The same things were measured in two ways. Each way mixes the same 12 hidden numbers, adds some noise and spreads widely along 7 directions of its own, which tell nothing about the thing.
Some things both ways: the first way, then the second way.
[ -4   4  -7  -8   4   6   3   6  -1  -9  -5   2  -2   5   2   3   9   0
   3   8 -11  -1 -13  12   1  -1  -5   4  -2]
[  1   1  -4   4  19  11  -8  -1  10 -16  -9  -7 -10   0  15 -11   2  -3
 -10   2  -7   0  -5   3   4   1  -1  -8]

[-15  -6 -15  -2  13  -4  -2   1  18  -5  -2   3  -5  -7  -5   7   3   2
   2   3   5  -3 -12   8  -3 -10   0   1  -7]
[  5   7  -8 -14 -10  -5   9   0   4   2   0   1 -16  -4   6  -5   3   7
   2  34   8  -2 -12  -7  10 -11  -2   3]

[ -4  14   5   1   0   1  -6 -11   0  -3   3  -2   2  -9   3   9  10   4
  -2  -4  -9  -6  -7 -11   0   2  -9  -8  16]
[ 2 -2  0  8  2  2  3  2  2  8  2  2  4 -1  1  1 -1  4  5  0  0 -2 -2  0
 -3  6  7 -2]

[  8   3  -9  -3   9  -1  -7   3  -3  -3  -1  11   4   6  -6  -1  11   4
   0   2   7   5   8   5   2   9  -5  -1 -10]
[-11 -10  -4   1   9   7   0 -12  -5   1  11  -9  -4  -2   9   6  -7  -1
   4  -4   8   0  -7 -12   0   5   4   5]

[  2  -7   7 -12   6   1   0  10   3   5  -6  -4   4  -9  -9  -8 -20  -2
 -13   0  15  -4  14   9   2  -3  13   4 -11]
[ -1  -6  -1   8  14   8  -4   1  -2  -9 -12  -1   2 -11   8  -2   3   1
  -4  -6   2  10  -3  -2   0   2   3  -4]

[ -5  -5  -3  -1  11 -14   0   7  20  -1   4   0   3   3   3 -10  -2   0
   2  -3  12   1   5  11  -3 -10  10   7 -20]
[-14  10   3 -29 -19 -11  10   0  -8  -1 -14   4 -16   6  -6  -8  -3   6
   7   7  -6  -6   6  -9  11  -4 -10  16]

[ -9  -7  -1  -2   3  -3   8   2  17  -4   0  -5  11  -9   0   7   1  -2
   1  -1   8  -2   9   3  -4 -11   2   3   5]
[  7   8  -4   0   2   1   0  -1   3   1 -10   5  -1   6  -1  -2   2  -2
   2  -1  -6   1   3   0  -3  -1  -3   2]

[  2   3  -4   4   7  12   4  14   6 -10  -3  11   2   0   8  -6  16   2
   5   7  -2   4   8   9 -11  -1   4  10 -15]
[ -2  -6   1  -6  -3 -11   1   6  -9   4  17  12   8   6   2   5   2   0
   6   9   6  -2  -4  -6 -11  -3   2  -4]

[ -7   4  -5  -5   2   8   3  -4  10  -1   1   1   0  -3  -2  11   7   4
   1   5  -5  -7  -5  -2  -3  -7 -14  -1   6]
[-5 -2 -1 -5  1  1  4  2  1 -4  1  3 -4  0  7  1  2  2  1  5  7 -2 -3 -6
  2 -1 -2 -5]

[ -3  12   5   9  -5   3   4  -2   7  -9   3   0   4  -9   5   3   5  -1
  -3 -11  -4   0   0  -9  -4  -2   7  -7  11]
[  7   3   4  -8   8   1  -8   3   0 -10   3   5  13  -2  -8  -4   2  -3
  -3  -2  -3   0   5   2 -10   3  -3  -3]

[  8  -4 -12  -2  -6  -3  -6  -3  -5   6 -10   4 -10   4  -9   2  -1   3
  -5   6   7   4  -8  -9  -2  -1  -2  -1 -12]
[  2  -5 -11  14 -12   3  -1  -1 -11   8  14  -4  20  -8 -12   6   2  -1
  -6 -12  17   6 -14   0  -2  -8   7  -3]

[  4  20   9  18  -2  -6  -7  -2   7  -1   7   0 -14 -12   7  -7   9   8
 -10 -21  -7   3 -17  -1  -8  -7   7 -13 -11]
[ -1  10  -2 -15  -1  -8   8  -1  14   8  -2   3 -17   9  13 -11   0   3
   9  18  -3  -2  -8 -11   3  -1  -4   3]

[-10  11   1  -4   2   1   8   5  21  -9  -1  -2 -12  -6  17  -6  -8   3
  -1   6 -11  -2 -13   7  -4 -14  -1   2 -13]
[-15   2   4  -1  14   5  -7  -3   2 -11 -27   6  -3  11   8   4   7   1
   1 -22 -12 -10  11   1   4  12   4   3]

[ -9  -8   2  -6   9 -17  -1  -4  16  -6   1  -7  -1 -13   2   8  -5   9
   0   6   6   3  -2  -4  -5  -5   2   2  -7]
[  1  13   0   4   5  -4  -9 -12  23  12 -13   6   2   7  -3  -3   5   7
  10   3  -5   1  -7  -1   7   9   9   5]

[  4  -6  -6  -9   8  -7  -3   8   8   0  -8  -4  -8  12   0 -10  -9   3
   2   7   5   4  -2   5  -5  -1   4   6 -25]
[ -5  15   7  -1   6   3   1  -6  16  -9 -24  -1  -8  -1  -4 -12   5   7
   2  -2  -1   4   2  -1  10   3  -9  -4]

[ 10  -4  -5  -8  -9   8 -13   1 -23   5  -9  -8  -1   4 -15   3  -1  11
  -1   1   5  11  -1 -10  13  16 -10  -5   9]
[ -4   3 -19  11 -19  -1   4  -3 -30  12 -10 -15  -5   3 -21   0  -3  -8
 -12   0  -3   7  -8   5  16 -11  -2  10]

[ -2   3   1  -7  -9   3  14   7  12  -1  -4   1  -5  -6  -1  -3 -16  -1
 -15   7   0   5   3   1   0  -7   7   4  -8]
[ -2   6  -2  -7 -21  -7  12   8 -22   6  -5  -1   4   0 -11   5   9   3
 -10   2   3  -1  -2   6   0 -11 -11   3]

[ -7 -10  -2   4   3  -8  -7  -4  -4   2  -3  -9  -5 -11  -3   1 -10   0
   1  -1   3   0  -5   2   2   1   0  -5   3]
[ 10   6 -11  11   7   5  -6  -6   2  -9 -15  -3  -8 -10   5  -7   7   0
  -8   5  -1   4 -14   6   5 -10   8  -6]

[  0   4  -8  -3  -1   6  -4  -1  -6  -5 -11   4  -4  -7  -1   4  12   2
  -5  10  -6   1 -10  -2  -1   4  -7   1   0]
[  8  -3  -7   5  -4  -6   6   4  -7  12   8   4   1   0   4   3   4   1
   1  15   1  -2 -12   2  -8  -6   7  -4]

[ -6  -9   7   2   2  -8   1  -2  -2   0   9  -4   0  -3  -2   6 -13   5
   4   0   4   4   4  -4   0   4   7  -3   5]
[  6   0  -1  19   1   8 -13  -8  12   2   4  -2  17 -11 -13   2   0   7
  -4  -4   8   7 -10  10   6   4   9  -5]

[ -3  10  -4  -4  -7  23  20  18   8  -6 -15   3  -9   1  13 -14 -17 -17
  -9   6 -15  -6  -8  18  -1 -11   6   2  -5]
[-17 -17  -3 -22  -5  11  -7   0 -24 -17  10   0  13 -18   5   4  -7  -6
  -9 -13  11  -5   1  -6   5   7  14  14]

[ -9  12   6   6   5   2   1   0  12 -10   6  -1   0  -6  12  -3   7   2
   3  -2 -10  -2  -2  -2  -6  -3   3   1   0]
[ -6  -1  -4   3 -15   0   3   2  -6   7   6   0   9  -2  -8  -2   0   2
  -2   0   6  -2  -6   1   7   0   9   4]

[  2  -8 -13  -7   8  -7 -11   0  -2  -2 -13  -2   7   7   0  -4   4  -6
   6   1  12  -4  -3   0   2   0   1   2  -2]
[  4  -3  -7   0 -21  -3  -3   3 -18   5  10   2  15 -10 -24  -4  -9   2
   6  -3   4   2   0  -2   2  -2  11  10]

[-11   6  -7   7   8  -5  -2  -5   1  -6  -1   7  -1  -6   5  -6   8  -8
  -3  15  -8   0  -2   1  -2   7  -1   7  -6]
[ -7  -7  11 -14  19   4  22  -3   0  -4 -11   3 -21  -7  32   6   9   2
  -2  10  -9 -15  -6   0 -16   5   9  -5]

[ 3  1  2  2  3 -7 -7 -4  8 -3  2 -5  9 -4  1 -1  2  2  3 -9  7 -2  8 -6
  0 -5 -2 -3  2]
[  1   7  -8   4  -6  -3   5   2  -6   0  -2  -6  -3   2  -4 -10   3   0
   1   0   1  -1  -5  -5  -1  -8   1   0]

[  1  17   0  11 -13  24   8   4  -6 -10 -10  -2  -7  -1  13  -6  10 -11
  -2   5 -32  -1  -9  -1  -8   8  -7  -3  13]
[  4   8   1  -9 -17  -3  21   3  -6   6   0   6  -6  -5   2  -6   3   0
   0  15   0  -7  -5   6  -4  -6   4   1]

[ -4 -14   7   1   6  -2   7  11   1  -2   5  -4   3   7   1  -2  -9  -3
  10  -3   5  -2   5  11  -6  -6  18   6  -4]
[ 6  7 10  2 -7 -1  7  4 11  7 -1 13  7  1  1 -4  0  9 10  7 -4 -2  6  8
 -5 10  2  1]

[ 14   3   8   0   0  13   9  19   6  -2   0   2   4   5   2 -15  -8  -4
  -4  -7   2   1  22  14  -6  -4  10   3 -14]
[  9   8  -8  18 -12  -1  15  12 -12  -3   2  -8  -1  -3  -3 -10   9   4
  -6   4  12   8  -6   2  -4 -20 -15 -13]

[  8  10   6 -16   4   9  13   9  14 -10  -7   0   2  -1  10   0   2  -2
  -6   9 -13  -8   7  11 -11  -9  -7   6 -11]
[ -9   5  -3   4 -12  -4  -1  -4  11  11  12  -2   9   0   2 -10  -2  11
  14  -4  14   1 -10 -12   7   5  10  10]

[ -1   9  11  -1   4   4  -4   4   6  -4  -1  -9   3 -14   3  -8 -17   5
  -6 -10   7   6  13  -5   4   1   6  -8   0]
[  2   2  -3  14  16   6  -7   2  -8  -5 -13  -4   5  -5  -7  -1   6  -2
  -4  -1   1   1  -2   2   3   7   4  -7]

Other things, the second way, with their names:
(361): [ -4   6  -3 -15 -15  -3   0  -5   1  -1  -3   3  -3  -1  -3  -7  -3   4
   3   0  -2  -3  -1  -4   6  -4   3  13]
(100): [ -7  -5   5  -8  11  16   2  -1  -7 -10 -11  -4  -6  -5   4   0  -8  -2
  -4 -13 -10  -2  13   2   1  13  -6   5]
(230): [ -8   1   5  -7   0   2  -1  -5  -5  -7  -7   3   1  -7   3   0   1   8
   7 -13   1  -8   4  -3  -2   7   5   8]
(139): [  3   4   4  -8  -3  -3   8  -1   2   5   7   2   1  -5   0 -10  -3  -1
   4  11   3   9  -8  -2  -5  -1  -4  -1]
(236): [-10  -2   6 -11  11   5   0  -3  11 -14  -7   0  -6   0   7  -3   3   2
  -7   2  -5  -2   0  -3   1   2   0  -2]
(223): [ -2  14   4 -16   3  -1   7   1  -5 -21 -39   1 -19   6   3 -11  10  -3
 -11 -12 -24   0  12   5  -4 -13 -17   3]
(80): [-11   7   4  -7  -6  -5  -5  -8  -4 -16  -7   1   6   1 -11  -5   6   2
  -5  -9   0   1   0   1   2  -9   1   4]
(337): [ -2  -8 -11  -1 -15   1   9   2 -16   4   5  -2  -3  -2 -10   7  -5   0
  -3   3   4  -3  -3  -4   4 -10   3   2]
(143): [ 19   9 -12  26  -8   6   5   5  -3   3   0  -5   8  -5  -6  -4  10   2
  -8   3   8   5  -9  10  -5 -15   0 -11]
(273): [-20 -16   3 -15  -1   2  -9  -4 -23 -10  20   1  16 -13   8   3  -7  -3
   3 -16  16   3  -3 -12  -4   8   8  11]
(418): [ -3  -3  -6  10   7   5  -7  -1   9   2   4  -8   7 -10   8  -9   0   8
   5 -14  13   4 -13 -12   2   5  11  -2]
(41): [-4  2 -1 12 -4  8  7 -4  2  4 -4 -2 -1 -4  1 -7 -6  0  5 -3  3  7 -3  0
  6  5  4  1]
(252): [  3   9  12  -8 -19 -12  -2  -1   7  -2   4  15   5   1 -13  -5  -2  17
  13   7  -4  -9   5   8  -1   0   3   4]
(28): [  4   2  -6   6  11  15  25   3  15  -3 -12 -14 -21  -2  24 -14   5  -5
 -12   3  -6   4  -8  -5  -6 -11  -3 -10]
(225): [  4  13   2  -5   6   4   3 -11  19   1  -9  -1   2  -5 -11  -8   5   0
   1   5   1   1  -5  -4   1   3   5   1]
(150): [-10  -1   8 -15   6  -6   6   3  -3  -8  -5   6 -10   2  14  -3   3   3
   3   7  -4  -5   0  -4  -4   1  -3  -1]
(51): [  3   5  -4   1 -12  -6  -1   7 -15   2  -8   4   5   3  -6  -2   3   3
  -1  -7  -5   1   2   4  -2  -5  -3   5]
(267): [ -4   2  -3  -9  -4  -7   9  -1 -16   7 -20   2  -9  -3  -1   7   9   4
   0   6  -5  -5  -5  -4   1  -4   5   9]
(376): [-10  -6   7 -18   0   5   1   0   3 -13   6   2   2 -10   8  -8  -3   2
  -4  -6   2  -3  -1  -3  -2   4   5   2]
(324): [ 0  1  1  3 -1 -1 -8 -9  3 -4 10 10 10  2  5  2  0  1  7 -5  6 -3 -4  3
 -5  1  7 -1]
(118): [  6  -6  -6   7  -4   0  16  10  -8  11  14   0  -3  -7   7   2   2   1
   0  23  12   1 -13  -3  -4  -5   2 -12]
(10): [ 9  4  3  1 12  2  6 -2 15  4 -6  6 -8  4  1 -3 -1  0  5 16 -9  3  0  0
 -3  3 -3 -7]
(232): [ -1  12   3  10 -18  -5   8   0  -3  11 -16   7   1  11 -10   1   3   9
   7  -6 -10  -7   9  12   2   2  -1   8]
(403): [-3 -2 -4  2  6  5  5 -4 -6 -2 -2 -7 -1  6 -8  1 -1 -9 -7 -4 -7  1  1 -2
 -4 -3  0  0]
(115): [ -3   9   8 -22  -5 -11 -10  -6   3 -12  -6  12   0   2  -6 -10  -2   6
   9  -7  -4   4   4  -5  -1  -4  -9   6]
(270): [  0   6  -6  -5 -11  -8   3   2  -9  10 -10  -2   0   2  -3  -6   4   1
  -1  -4  -5   6  -6  -5  -1  -6  -3  11]
(108): [-11  -9  -6  11   3   8  -4  -2  -7  -1  -5  -3   9  -3   1   2   0  -4
  -6 -19   5   8  -6  -2   5   3   8  -1]
(243): [ -7  -7   3   2   2   6 -12  -6  -8 -17  -4   5   5  -3  -1   1  -7   0
  -3 -18  -6   2   6   7   0   2   2   2]
(253): [ -3   3   3  -3 -14  -2   5  -1   0  -3   2   4  -2   1  -3  -5  -4   7
   4   0  -1  -4   2   3   1  -4  -1   4]
(109): [-13 -11  13  -7   9  -6   9   0  -9 -11  23  -3   2 -11  17  -1   7   5
  -2  15  14  -6 -12  -4 -15  -2   7 -10]
(268): [ -2   9  -6  -7  -3   5 -11  -4  -2 -20 -25  -1  -3   2 -19  -8   1  -4
 -12 -13 -12  -1   8   5  13  -7  -3   4]
(189): [ -5   3  -3   3   0   6 -13  -4  17   2  -9  -3  10   0  -9  -8  -1   4
  -2 -12  -4   2  -2  -2  13  10  12  10]

Some of these things the first way, each followed by its name:
[  5  14   2   5  -3  21  -9  -1 -16   5  -2   2  -1  -7  -9   3   8   5
  -6  -5  -5   1   3 -10   2   8  -9  -9  10]
(118)
[ -2   4 -11  -5   2   5   4   5  11 -12 -12   4  -3  -2   2  -1   7  -5
  -4   8  -7  -1  -6   5  -5  -3  -1   5  -8]
(143)
[  7  15   1   8 -14   7  -9  -9  -4  -2 -11  -5  -8 -13   0  -4  -6   0
 -13  -6  -8   4  -2 -24  -2   9  -3 -12   8]
(225)
[ -6  -3  -2   0  -3 -11  -4 -12   7   5   3  -6   2  -9  -9   8  -2  -1
  -6  -5   5  -6  -4  -6   3  -9  -5  -5  10]
(361)
[ 3 -5  5 -3  1 10  9 14 -8  2  1  1  8  2  0 -7 -4 -5 -2  6 -4  1 17 18
  3  7  0  6  1]
(243)
[  1  -6  10   0  -3   3   5   4  -5   3   7  -6   0   1   2   0 -13   2
   4  -3   0  -2   5   5   0  -3   1  -2   4]
(150)
[  3  -3   5  -7  -6  10  14  12   8   0  -5  -3  11   4   6 -10  -9 -15
  -4   3  -3 -10  16  10  -1  -8   6  11   4]
(28)
[  6  -5   4 -12  -1   0  14  14  12   0  -5  -3   2   2   0  -5 -18  -5
  -8   0   5  -2  11  15  -3  -8   8   3 -11]
(273)
[ 1  3 -5 -6  2  3  4  7 -5  0 -3  2  4 15  0 -4 -1 -6  0 -1  1  1 -3  8
  5  3  5 -1  0]
(100)
[  6 -13   0   7   3 -13  -2  -1  -4   1   5  -1  -1   9   2   6   9   2
  11  -3   3  -1  -5   3 -11   0   4  -2  -2]
(115)
[ -2  -9 -15  -6  -6   6   5   3   1   3  -8   1  -6  11   5  -1  -6  -3
   8   9   2  -4 -10   7   5  -4  -9   0   5]
(337)
[  1   2  11   6  -3   9  -1  -2  -9  -2   6  -5  -6   4  11   6   3   6
  14  -4 -12  -6 -10  -7  -8   2   0  -5  13]
(108)
[ -2   1 -10  -5  -3  -5  -4  -5   2  -5 -10   1  -5   1  -1   2  10  -4
  -4   9  -9  -5 -16  -3  -1   2  -4   5   1]
(223)
[  7  -4  -2  -3  -3 -10  -5   2   1   0  -9  -8  -6   6  -4  -2   3   1
  -4  -5   2   3 -12  -3  -6   3   8  -1  -6]
(139)
[ 11  -4   3   3  -7  10  -6   8 -18   9  -4  -3  -2   1  -8  -8  -9   3
  -4  -7   9   7   8  -1   5   9   6  -5   0]
(10)
[-10 -10  -3   4   9 -11  -6 -10  -1   2   9   0   9  10  -6   8   9  -4
  13   1   6  -8   0  -6  -3  -4   1   5   6]
(376)
